The rows are grouped in 4 ways, from coarse to fine. Each group lies inside one group of the grouping before and may be the whole of it. The rows also spread widely along 15 directions, which tell nothing about the answers.
In the rows, zero is written as 128.
Some rows, each with its group in each grouping after it:
[140 134 125 166 105 120 160 198 132  84 108 143 152 107 107 104 143 139
  75 158 186 109 153  81 126]
J403 J389 daz J684
[174 156  96 157  81 115 137 151 154 141 127 146 137 109  86 108 139 153
  94  72 143 128 123 133 109]
J403 J292 Seto J199
[115 144 162 157  73 124 119  98 118  85 130 157 164  97 111 136 107 116
 153 105 152 133 168 160 189]
J857 J353 Givo J268
[128 116 124 125 136 121 136 122 121 112 123 110 133 137 137 151 106 123
 126 139 123 111 131 121 153]
J857 J353 pef J546
[124 137 109 114 128  85 129 135  95 148 119 117 116 159 138  98 152 155
 137 156 104 130 109 165 118]
J403 J389 daz J608
[141 136 146 195 132 113 102 107  59 116 145 131 143 126 118 122 120  81
 116 169 106 142 157 152 102]
J857 J353 pef J573
[116 152  85 152  91 127 133 133 123 101 152 133 125 154 113 125 135 124
 128 149 142 110 100 153 117]
J403 J292 vaba J224
[139 137 151  96 111 130 125 148 122 117 146 110 139 121 114 124 143 138
 105 110 153 129 122 142 134]
J403 J292 vaba J407
[113 147 118 114 104 121 172 153 110 124  98 106 143 139 134 117 130 147
  93 155 149  86 143 136 135]
J857 J353 gomo J879
[ 93 113 142 114 120 165 147 137 135 163 159 125  97 136 140 109 143 120
 138 129 116 123 111 166 125]
J403 J389 Foti J578
[119 125 132 178  54 164 123 116  90 124 120 135 149 117 112 123 105 109
  78  68 132  99 162 106  86]
J857 J353 Givo J530
[133 154 161 117 123  87 129 162  93 140 110 136 134 124 127  77 167 161
 121 155 136 142 142 158 133]
J403 J292 Seto J512
[104  70 110 163  92 125 120 113 114 151 154 128  95 124 140  97  75 132
 134 106 117 130 116 131 106]
J403 J389 fonu J455
[131 139 144 109 125 144 139 144 120 107 158 128 102 132  89 123 166 134
 129 116 142 134 140 161 135]
J403 J292 bis J553
[141 147 134 143 124 150 128 129 141 125 131 126 160 121 130 159 127 102
 107 125 119 116 122 122 133]
J857 J353 gomo J925
[149  69 102 141 107 137 143 136 126 159 187 104 112 135 114  79 109 129
  82 104 135  98 101 163 101]
J857 J751 nuze J565
[146 143  99 100 110 136 177 127 158 118 131 102  93 101  90 111  96 115
 110  68 155 113 134 165 134]
J857 J353 pef J546
[166 188 109  97 145 127 142 137 149 116  87  84 172 112 122 157 119  83
  80  95 125 119 118 100 115]
J403 J389 Foti J578
[143 135 131 118 118 116 109 149 157  99 108 149 180 116 133 114 135 124
 117  91 148 116  96  97 145]
J857 J751 nuze J565
[103 121 152  79 142 122  60  83 126 104  95 128 173 157 106 175 156 153
 152 136 151 153 151 111 119]
J857 J353 Givo J268
[142  86 121 132 136 144 134 108 123 110 170 113 105 142 119 166 103 113
 147  86  92 121 122 137 181]
J403 J389 Foti J578
[129 121 115 117 135 156 146  93 159 146 141  95 117 117 106 153  86  96
 126 110 132 131 151 158 147]
J403 J292 Seto J199
[113 101 123 110 112 133 146 102 157 187 149 112 109 123 129 111 103 142
 144 118 125 134 129 187 152]
J403 J292 bis J553
[138 121 149 121 177 136 131 138 124 124 108 114 154 142 130 145 151 110
 114 159 120 116 148 111 149]
J857 J353 Givo J268
[128 121 109  92 135 150 115 105 181 111 129 109 162 150 126 205 114 130
 138 103 131 117 108 103 172]
J403 J292 bis J553
[160 188 135  96 117  76 133 142 108 134 105 101 164 120 116 118 151 153
 104 148 145 141 135 170 136]
J403 J292 vaba J407
[118 146 165 103  93 130 132 142  99 124 170 102 127 120 133 128 129 138
 109 145 142 128 123 174 138]
J403 J292 Seto J199
[148 178 131  98 120  72 154 125 106 142 108  96 127 112 133 128 115 153
 130 145 117 142 146 181 159]
J403 J292 bis J553
[108 138 122 127 190 113 109  95 136 113  90 115 169 142 139 138 119  62
 158 189 120 147 139 128 154]
J403 J389 daz J684
[133 123 174  99 135 121 129 148 138 174 127 109 141  98 147 111 129 144
 107 144 141 148 134 140 133]
J403 J292 vaba J224
[130 168 121 149  91 120 149  95 120 201  70 115 165 104  98  85 121 120
  85 128 144 133 196 185  79]
J857 J353 gomo J925
[109 119 144 123 123 132 122 120 124 127 154 133 115 129 102 114 146 130
 145 147 149 151 142 171 124]
J403 J389 Foti J578
[128 119 138 135 133 103 120 151 105 101 140 129 116 126 142 120 118 133
 126 154 130 128 110 118 127]
J857 J353 pef J573
[113 118 135 116 129 121 178 174 145 132 138 121  86 112 161 115 109 150
 126 163 138 108 110 134 156]
J857 J353 pef J546

New rows, each followed by its group in each grouping:
[ 96 116 135 121  95 162 164 127 171 129 121 112 157 116 131 172  96 137
 116 143 172 106 161 122 173]
J403 J389 Foti J578
[109 137 119 149 123 140 163 116 107 132 108  96 143 136 136 160  99 102
 110 171 122 107 171 131 140]
J403 J389 Foti J578
[ 97 142 117 106 106 128 130 128 128 124 123  93 136 119 129 110  99 108
 100 147 167 127 120 134  80]
J403 J389 fonu J455
[122 122 149 115 147 124 140 125 138 120 132 134  98 101 121  94 115  99
 159 107 129 150 140 154 166]
J403 J292 bis J553
[136 136 146 132 110 121 122 114 118 113 149 126 151 131 118 159 130 139
 135 140 133 128 139 163 164]
J857 J353 pef J546
[141 161 133 160 104 137 124 127 113 138 112 163 156 138 113 108 171 112
 127  86 100 116 129 151 127]
J857 J353 pef J546
[ 71  98 138 103  95 156 126 115 115 168 138 102 153 168 163 135 130 142
 122 148 122  99 113 147 127]
J403 J389 Foti J578
[142 112 132 126 127 135 120 117 172 122 156 149 101  99 119 124 105 113
 160  66 123 146  99 143 156]
J857 J353 pef J546
[104 163 134 111 121 157 207 179 135 152 123 114  90 127 156 134 147 135
 118 149 110  94 128 149 154]
J403 J389 Foti J578
[131 123 130 124 123 109 135 128 148 136 118 128 142 110 123 110 117 131
 132 124 144 141 134 141 148]
J403 J389 Foti J578
[156 182 150 107  91 122 154 170  98 122 145  96 145 119 125 134 146 147
  74 126 136 110 125 155 135]
J403 J292 Seto J512
[105  93 145 128 113 157 139 137 132  94 142 127 137 123 122 125 111 115
 113 126 166 101 144 116 147]
J857 J751 nuze J565
[129 119 134 126 152 157 132 148 153 128 153 132  99 121 130 134 135 108
 124 128 120 129 102 123 117]
J857 J353 gomo J925
[127 166 130 125 129 124 161 120 115 113 131 102 106 105 138 126  85  79
 135 126 112 127 137 166 168]
J403 J292 Seto J512
[113 158 197  98 162 107 128 129 103 112  89 125 128  88 142 116 122 104
 149 152 133 160 171 141 156]
J857 J353 pef J573
[ 89 131 156 104  91 107 126 144  81 103 138 107 128 122 158  81 100 124
 116 150 153 120 114 146 132]
J403 J292 Seto J512
[137 155 129  85 141 112 143 146 113 113 140 126  86 143 117 114 165 144
 149 113 106 128 102 177 145]
J857 J353 gomo J925
[141 120 153 131 118 123 134 138 128 157 143 100 161 106 140 120 110 122
  93 150 145 129 134 144 141]
J403 J292 vaba J407
[128 158 122 136 121 138 139 128 118 132 134 125 101 137 120 177 140 142
 131 142 104 133 144 136 121]
J403 J292 bis J553
[131 107 130  82 109 104 109  77 110 160 100  91 159 144  98 129 122 169
 115  99 143 130 172 166 123]
J857 J353 Givo J268
[121 143 150 102 148 152 167 169 137 116 166 113  98 125 142 121 145 106
 122 158 132 109  98 161 149]
J857 J353 pef J546
[148 123  86 179 105 106 132 125 136  91 137 148 108 124 111 173  97 145
 147 112 116 134 130 104 152]
J403 J389 Foti J578
[107 136  93 102 179 118 134 127 120 139  87 117 101 168 137  94 148 101
 147 143  96 123 110 125 107]
J403 J292 bis J553
[107 149 159 127 144 153 136 102  75 103 119 123 100 125 105 117 134  63
 148 107 103 140 181 158 140]
J403 J292 bis J553
[127 110 146 133 162 126 106 131 129 109 143 149 102 117 142 121 124 102
 157 123 105 146 106 118 134]
J857 J751 nuze J565
[143  93  97 174  77 115 165 146 123 155 146 126 110 118 136 110  86 164
  93 115 127  93 130 136 128]
J857 J751 nuze J565
[111 119 113 141 137 108 157 149 138 120  85 158 101 134 120 113 142 157
 161 141 131 130 157 114 159]
J403 J389 Foti J578
[145 157 147  94 116 115 125 143 107 148  81 126 165 131 104  70 175 137
  92  75 138 119 139 144  98]
J857 J353 pef J573
[126  93 120  99 120 116 117 135 143 101 151 124 135 148 104 113 136 154
 134 117 165 122 110 139 160]
J403 J292 Seto J199
[130 126 153 132 129 127 153 130  76 121 145 100 110 126 139 137 108 116
 116 143 106 113 151 156 152]
J857 J353 pef J573
[121 162 133 100 136 136 131 135 143  79 139 116 123 120 120 148 120  99
 138 129 147 133 115 134 155]
J403 J292 Seto J512
[119  99 143 110 109 157 113 133 161 132 138 123 145 128 111 152 127 156
 107 111 166 127 138 104 129]
J403 J292 Seto J512
[128 180 147 113 116 101 148 142 137  81 119 154  97  99 115 141 130 147
 178 114 135 151 145 158 201]
J403 J292 Seto J512
[ 95 146 129 137  84 120 137 128 133 157 113 158 141 156 161 156 146 183
 170 142  99 111 121 152 191]
J403 J292 Seto J199
[132 147 156 140 100  94 113 142  97 136 151 147 115 102 116  65 152 135
 136 128 132 165 123 187 107]
J403 J389 daz J608
[120 145 168 114 139 123 117 129 120 133 141 114 131 101 144 118 119 105
 122 158 133 148 124 155 120]
J857 J353 Givo J530
[127 112 148 126 107 144 128 149 122 147 136 132 134 131 126 127 151 149
 110 109 123 123 133 125 128]
J403 J389 daz J684
[121 133  93 120 125  83 125 140  65 110  98 128 128 202 143 107 163 163
 142 134  84  93 103 128 150]
J403 J292 Seto J512
[138 168 146 103  85 106  95 123  94  86 175 107 118  95 137 129  94 107
 115  96 126 148  75 158  97]
J857 J353 gomo J925
[ 87 125 138  83 173 132 141 151 160 128 132 122  89 136 164 138 133 134
 160 194 130 131  92 134 143]
J857 J353 gomo J925
[114 140 106 156 142 123 124 116 143 138 122 124 136 135 158 163 102 106
 141 183 106 133 113 116 131]
J403 J292 bis J553
[132 112 144 121 157 121 151 163 101 125 157  71 103 101 164 106  79  84
  85 170 126 125 108 119 109]
J403 J389 fonu J455
[125 152 113 139 150 101 129 145 108 115 104 143 103 143 127 107 153 130
 141 156 110 131 122 129 110]
J857 J353 Givo J530
[117  93 112  92 183 110 100 114 100 122 100  91 106 148 154 118  96 101
 121 133 104 127 109  82  80]
J857 J751 nuze J565
[108 121 138 101 151 145 121 112 163 138 116 127 114 114 120 131 123 105
 153 112 132 155 136 133 133]
J403 J389 daz J684
[119 116 149 126  68 130 131 124  77 198 150 110 112 128 154  95 118 159
  97  97  90 114 116 178  91]
J857 J353 gomo J925
[131  99 145 121 126 167 101 119 155 111 145 143 136 130  75 150 153 129
 130  85 162 143 152 116 132]
J403 J292 vaba J407
[108  73 119 150  94 171 129 119 162 131 155 130 148 117 100  92 103  94
 104  93 175 115 134 131 121]
J403 J389 daz J684
[ 93 126 153 161 143 168  92 143 125 120 143 159 115 130 154 135 139  81
 140 148 105 141 101  84  96]
J403 J292 Seto J199
[139 124  92 144  98 128 108 112 124 130 127 136 133 156 103 144 137 150
 118  94 119 117 117 125  95]
J857 J353 pef J546
[ 99 156 136 119 145 140 164 157  96 128 121 114  68 130 153 129 134 111
 132 157  94 125 129 129 110]
J403 J389 Foti J578
[113  71 160 126 145 154 115 138 142 174 169 136 109 127 128  94 150 128
 135 134 125 148 121 153 122]
J403 J389 daz J684
[178 148 109 113 149 111 140 150 160  67 124 124 126 116  85 170 137 142
 120 106 151 127 131 107 161]
J857 J353 Givo J268
[ 82 109 104 109 150 156 146 118 148 145  87 122 111 164 126 134 136 123
 149 128 121 111 145 112 126]
J403 J389 fonu J455
[115 114 163  93 144 131 132 153 127 118  97 113 166 133 126 124 152 138
 106 146 161 122 155 102 146]
J403 J389 Foti J578
[147 137 114 125 155 139 132 173 114 135 138 114  83 142 171 155 137 124
 103 116  60 106  64  77  90]
J857 J353 Givo J268
[164  98 130 125 124 140 108 111 136 150 168 108 151 142 118 167 130 141
 108  97 105 118 111 143 140]
J857 J353 Givo J268
[113 150 120 144  76 137 152 140 100 122 141 118 119 132 125 138 126 137
 107 132 129 111 135 146 113]
J403 J389 Foti J578
[ 97 141 156  92 121 109 124 136 150 107 115 136 134 117 157 142 114 151
 167 143 143 139 115 130 191]
J403 J292 Seto J512
[103 155 142 119 114 130 130 125 125 141 115 130 142 126 133 107 141 115
 140 129 127 133 128 160 131]
J403 J389 fonu J455
[ 99 133 149 102 170 122 126 123 105 162 149  91 115 146 160 126 139 106
 139 216 106 147 113 177 113]
J403 J389 Foti J578
[ 92 150 139 113 122  92  93 104  97 117 103 172  72 129  99  79 157 149
 193 114 127 177 143 173  91]
J857 J353 pef J573
[120 130 149 118 140 112 102 125 137 117 107 146 162 131 136 124 138 124
 155 127 128 141 125 122 173]
J403 J292 Seto J199
[114 137 107 112  80 103 150 138 125 104 112 114  98 101 122 112  81 151
 122  93 159 128 133 124 119]
J403 J389 fonu J455
[129  89 184  62 153 178 130 134 138 155 198  86 102 127 148 166 133 122
 128  96  97 132  97 155 163]
J403 J389 Foti J578
[ 97 129  96 159  92 172 153 130 178 131  99 163 147 141 129 158 126 132
 132 107 134  85 134  99 145]
J857 J751 nuze J565
[107 120 133 114 111 136 135 147 125 118 162 114 115 132 141 123 124 127
 124 144 138 122  97 142 126]
J403 J389 Foti J578
[117 135 126 103 106 122 182 134 183 168  91  89 160  90 131 143  86 156
  98 160 182 121 176 145 163]
J403 J389 daz J684
[130 159 141 110 123 108 135 135 132  87 144 126 115 109 121 150 121 131
 156 130 137 148 124 155 169]
J403 J389 fonu J455
[142  79 146 125 126  96 123 143 107 130 119 128 123 124 157 141 104 179
 125 114 108 119 133  93 162]
J857 J751 nuze J565
[130 136 151 145 102 129 137 143 133 104 153 131 143 104 123 151 120 137
 116 158 159 124 142 140 154]
J857 J353 Givo J268
[109 124 152 112 150 112  99 122 121 134 127 151 108 129 128  92 151 127
 165 134 122 157 116 155 116]
J857 J353 pef J573
[118 168 116  94 136 129 142 172 138 149  79 121 114 131 155 106 151 129
 108 112 114 117  92  91  90]
J403 J292 vaba J407
[134 158 165 109 156 155 124 137 181 115 144 170 112 109  87 158 188 135
 167 125 144 162 144 160 155]
J857 J751 nuze J565
[ 88 149 146 106 116 133 200 155 123 155 151 112  48 111 135 104 127 151
 145 183 140 130 156 206 150]
J403 J292 bis J553
[126 148 151 117 132 141 128 133 131 154 137 129 132 136 128 148 164 137
 140 132 106 138 127 157 139]
J403 J389 fonu J455
